Each new row is followed by its nearest point in the smallest flat space through zero that holds the last named rows.

z_773 (6 x 17)
[[-29.0,34.9,-32.8,-4.0,-53.2,19.9,-37.4,-9.6,-36.6,-0.3,-20.9,-26.1,-22.6,-23.1,25.1,-18.4,-37.9],
[-37.5,10.4,25.5,-2.3,-8.0,10.1,-20.0,8.3,-6.4,-10.4,-16.9,-0.4,-40.6,-11.4,35.1,1.3,-21.6],
[-3.1,18.6,10.8,-25.5,-11.7,-5.4,-24.5,-3.3,-1.0,-12.4,43.6,-28.3,-0.5,-30.3,40.4,-17.4,1.4],
[-15.0,18.9,-6.9,-24.4,32.3,-8.5,-10.7,22.6,-13.1,11.7,17.3,-6.0,-1.3,-21.8,12.0,-7.3,22.6],
[10.4,21.0,20.9,6.8,1.7,-20.8,2.5,-0.8,14.7,1.5,17.8,-54.9,1.7,2.7,-20.7,11.8,7.4],
[-12.6,12.2,33.7,-8.1,-19.0,5.3,-12.0,-11.0,1.3,-8.3,11.5,-4.2,-20.5,-15.1,-22.5,23.3,12.0]]
New rows:
[24.7,1.0,-39.9,-0.2,4.3,5.9,12.1,-10.2,-15.0,24.9,-0.5,2.7,5.6,5.5,20.5,6.0,29.0] | [11.0,-1.7,-32.9,-4.8,7.8,-0.8,3.9,2.8,-10.0,10.5,2.0,7.1,20.9,-0.2,-3.1,-12.7,6.5]
[-32.9,8.7,-16.2,-9.1,8.3,5.3,8.7,14.6,-12.4,5.2,19.7,-1.0,2.4,-9.8,1.9,0.8,-5.2] | [-11.2,10.9,-10.2,-11.2,10.0,0.2,-8.0,10.0,-12.3,7.0,1.4,0.1,-3.1,-11.6,5.7,-4.9,6.7]
[7.7,5.9,11.5,-0.2,-6.8,2.9,10.6,-14.8,25.7,12.8,9.8,-9.3,3.8,27.6,-19.4,1.7,-5.4] | [14.3,-3.8,10.5,11.4,-6.5,-5.9,9.4,-8.8,13.0,-2.9,2.8,-12.8,6.1,11.4,-17.5,8.8,-0.1]
[-11.4,-7.5,1.9,10.6,-3.1,0.0,39.9,0.9,-20.1,5.1,6.5,1.4,0.3,-0.1,-10.1,-5.0,-1.5] | [2.2,-3.1,-3.7,4.2,3.1,0.2,5.1,0.6,0.0,3.2,-6.6,4.4,2.3,5.5,-9.2,2.9,1.4]

z_845 (6 x 17)
[[-13.8,13.3,-19.0,8.8,17.4,2.3,6.2,17.2,9.8,-13.8,18.4,6.1,-19.8,4.2,8.5,-0.6,13.3],
[19.6,-11.9,-6.3,17.0,-7.9,0.1,2.7,28.0,22.7,-2.6,-20.3,-17.5,-32.4,40.0,19.1,-2.8,19.5],
[-24.6,-20.9,-27.8,20.4,2.5,0.6,-35.5,4.1,-7.4,-2.3,14.0,-10.4,4.8,26.5,-14.7,-2.5,-21.9],
[-50.7,-12.0,-12.9,8.7,14.6,-1.1,7.5,20.9,9.7,16.0,25.1,-7.9,0.5,33.0,25.7,0.0,-19.5],
[29.2,-25.8,-7.6,-0.4,27.4,-14.3,-32.9,2.4,10.1,17.2,7.3,-9.4,-21.2,-17.9,-8.8,-2.2,-17.4],
[-21.5,-17.0,5.3,8.5,-1.1,-9.6,-27.8,8.4,-25.6,14.8,-22.9,-11.6,-5.6,-9.3,-11.6,-12.0,-5.4]]
New rows:
[5.7,3.9,7.1,7.3,-14.8,-4.3,39.9,7.1,19.9,10.1,-9.6,3.2,-0.8,4.7,1.3,25.9,-2.7] | [8.6,4.6,12.0,-7.3,-8.5,3.3,25.5,0.7,13.4,3.5,-3.9,-0.1,3.2,11.7,17.9,4.6,5.4]
[5.9,-8.0,1.3,-7.3,-23.2,17.7,-8.8,-1.3,-1.1,-3.8,15.9,10.2,-14.7,-12.4,3.4,8.4,-12.8] | [8.0,-0.3,-2.1,-2.0,0.9,0.7,-2.8,-6.3,1.9,-2.1,5.0,1.9,3.8,-2.7,-4.6,2.2,-3.8]
[-12.7,-4.3,7.2,-7.9,13.2,-5.6,18.6,39.9,-7.4,-8.0,-8.1,5.8,-5.0,-16.9,-3.3,-0.9,-13.7] | [-17.0,3.8,5.8,-2.1,11.3,-5.3,5.7,11.1,-4.6,8.4,-1.9,1.2,-10.4,-13.3,8.6,-4.7,5.1]

z_666 (6 x 17)
[[-9.2,25.2,-9.2,28.2,-17.5,-3.0,-14.8,-35.5,-22.9,40.1,-38.8,-35.9,30.0,10.5,-40.2,-20.7,8.2],
[-3.7,26.7,-6.5,12.1,-25.9,10.4,-35.3,-28.9,-18.1,-9.9,-0.4,-22.9,-15.1,10.9,-46.9,-37.9,-12.5],
[-17.8,14.9,-2.0,-15.8,27.4,-31.3,-28.8,3.6,-37.9,10.5,-2.1,-9.9,-8.7,-4.0,-37.9,-28.3,-11.4],
[-21.4,36.5,10.6,-2.0,10.5,7.0,-38.0,3.4,5.8,13.3,-30.5,-26.0,-2.5,37.5,-51.4,-37.7,7.7],
[-13.4,45.7,13.6,-8.9,-30.1,8.8,-57.0,4.9,1.0,-2.1,-28.2,-42.3,-18.2,3.1,-44.6,6.6,8.0],
[-1.9,19.2,-5.8,-12.2,5.0,-9.4,-34.3,-20.5,-5.4,14.3,-55.5,-43.8,-26.3,19.3,12.0,-30.1,21.1]]
New rows:
[-8.3,9.7,1.3,-3.3,3.9,-15.7,24.4,-8.1,-13.6,14.4,-8.2,-14.3,11.0,-9.6,-12.1,21.2,7.5] | [-4.3,1.6,-0.9,3.6,0.7,-12.9,3.3,0.4,-12.8,20.1,-9.8,-6.0,18.4,-12.6,-5.0,15.5,3.7]
[-26.5,18.4,-0.3,-0.8,-10.1,-13.6,8.3,-26.3,-7.9,7.0,21.9,-4.0,-12.7,-8.6,-6.6,14.0,26.6] | [0.2,3.6,-2.3,2.0,-9.8,-4.9,-5.2,-5.1,-11.3,2.5,0.1,-6.2,1.8,-11.7,-6.1,7.5,-2.4]
[-27.1,16.1,-13.3,-15.1,0.9,-24.2,-21.6,9.4,-2.1,-12.2,-17.6,-26.7,-6.2,-4.1,7.2,-12.8,3.6] | [-5.3,11.4,1.2,-16.7,7.7,-13.6,-24.2,2.9,-9.9,2.7,-18.6,-18.4,-18.2,-1.6,-0.9,-5.7,5.4]
[-5.4,-16.5,17.8,-23.3,13.4,15.9,22.6,19.1,-2.9,24.6,-26.7,-21.4,-9.2,4.8,-18.2,-26.7,-21.6] | [-8.7,4.1,3.1,-5.2,21.7,-5.6,-3.5,6.8,1.9,10.6,-11.8,-1.6,2.6,15.4,-7.2,-16.1,4.7]

z_980 (6 x 17)
[[57.0,3.4,18.9,-0.8,-21.1,0.8,-25.8,-36.7,18.1,-1.9,14.2,-7.3,8.2,20.3,1.0,-5.6,-18.4],
[29.9,22.3,-8.4,-11.7,-2.3,38.2,17.9,-5.9,19.7,-4.8,18.8,-7.9,-21.1,4.9,-11.1,2.7,2.2],
[26.0,13.1,8.5,21.0,-10.2,-8.8,-6.4,-23.8,-4.8,2.2,-12.0,25.1,-13.6,-12.4,-3.1,-5.6,10.7],
[28.8,1.0,2.6,-5.2,12.3,35.8,2.4,-15.9,-11.7,-4.3,1.6,42.1,15.8,20.9,3.2,1.5,13.2],
[-1.9,-17.3,0.3,1.4,-9.9,-2.9,-8.3,-26.1,-23.4,18.5,-2.5,15.2,11.1,7.7,10.1,-10.7,-6.2],
[-9.4,19.7,23.7,0.4,22.0,27.3,-16.0,-22.5,16.7,-26.7,25.7,-13.2,-5.3,9.6,-6.6,18.6,-12.0]]
New rows:
[12.6,-22.1,-8.8,9.1,-8.6,-5.9,12.0,4.8,8.6,6.1,4.5,-23.2,-9.2,-14.0,34.3,-26.1,1.7] | [7.1,-7.1,-11.6,-4.8,-18.9,-12.8,6.1,5.6,2.2,14.9,-2.0,-15.0,-4.5,-3.7,1.0,-10.0,-5.5]
[-17.5,38.8,-13.1,5.5,23.1,-10.8,-5.2,6.1,4.5,-24.4,-2.4,1.7,-18.6,-21.7,16.6,6.1,6.7] | [-19.0,19.8,6.7,14.2,15.3,-3.0,2.6,9.4,7.2,-16.7,-4.4,0.4,-18.4,-19.4,-9.0,11.3,10.6]
[13.3,-20.9,-25.1,4.9,5.9,26.7,-13.1,-5.7,9.4,29.6,-32.6,-1.9,21.6,-2.3,15.4,17.6,11.6] | [10.4,-11.6,-7.9,-7.6,-2.9,5.1,5.0,3.5,-9.4,8.5,-4.2,13.3,13.2,9.9,5.4,-5.7,3.7]

z_783 (6 x 17)
[[-9.4,-19.2,-10.8,11.9,-9.8,6.9,-22.1,1.3,-4.2,7.6,-1.6,10.9,-11.9,-16.5,-11.2,-14.6,-24.3],
[-12.7,10.1,6.3,23.8,-9.7,10.5,-1.6,-27.3,3.3,10.0,-38.8,2.7,1.0,-33.5,18.6,-41.2,-13.9],
[4.1,7.3,14.7,10.3,-3.4,8.3,-6.8,-17.2,-18.0,-6.9,22.5,13.4,12.1,4.3,12.6,-3.2,13.3],
[-18.9,-22.2,7.0,24.7,-8.7,5.9,11.7,-11.7,4.4,-1.9,-13.5,-19.4,-5.9,3.0,-10.2,22.8,-17.4],
[-29.4,23.8,-50.5,-14.0,-24.7,31.3,25.0,-30.3,-5.8,-18.7,-9.2,22.3,2.1,-4.2,18.9,16.6,-28.4],
[-5.2,2.5,12.0,-2.5,-18.6,15.9,27.9,-14.7,-26.8,0.1,4.8,-14.0,2.5,-1.7,5.5,-10.2,-16.2]]
New rows:
[-19.6,18.0,9.9,-0.4,-23.1,-17.0,10.4,-11.7,8.4,-24.4,10.1,9.2,-20.8,-22.4,2.1,20.7,1.8] | [-8.5,4.5,-6.8,4.0,-4.0,6.8,6.6,-11.9,1.4,-7.5,-2.1,3.4,3.3,3.4,5.8,12.8,-1.4]
[21.4,-20.8,5.0,7.7,22.4,-2.7,7.5,-4.8,-8.7,19.8,-1.5,-11.0,13.3,23.0,-12.0,-2.5,-3.1] | [6.3,-10.7,18.2,3.7,3.6,-6.9,2.6,7.8,-2.9,4.0,5.1,-14.7,-1.1,6.0,-8.3,2.3,4.4]
[24.2,-22.3,25.9,25.7,-13.1,8.6,-4.1,-21.7,26.3,23.0,-10.0,15.5,-12.4,-27.5,15.0,2.9,-26.7] | [-10.1,-13.9,12.2,30.9,-4.3,3.4,-14.0,-13.7,3.7,7.0,-17.0,-1.2,-3.5,-16.3,-0.7,-13.7,-9.9]
[-0.5,-10.5,-18.4,13.5,-20.6,-2.6,7.5,-20.5,7.2,-18.0,-22.1,-27.1,18.3,-24.3,15.0,13.9,-11.0] | [-17.6,0.7,-4.5,14.0,-7.4,8.2,15.0,-18.3,8.8,-3.4,-24.1,-8.0,-0.4,-5.1,5.7,9.1,-11.9]
[-24.9,-11.5,-11.4,5.5,-20.4,-4.0,12.0,1.8,-4.3,10.0,8.9,-8.6,24.1,-27.3,-22.9,-22.9,5.0] | [-3.7,-6.7,1.5,2.2,-8.8,5.6,1.4,-1.1,-8.9,6.2,-3.5,-3.7,-5.2,-9.8,-3.5,-14.7,-15.6]
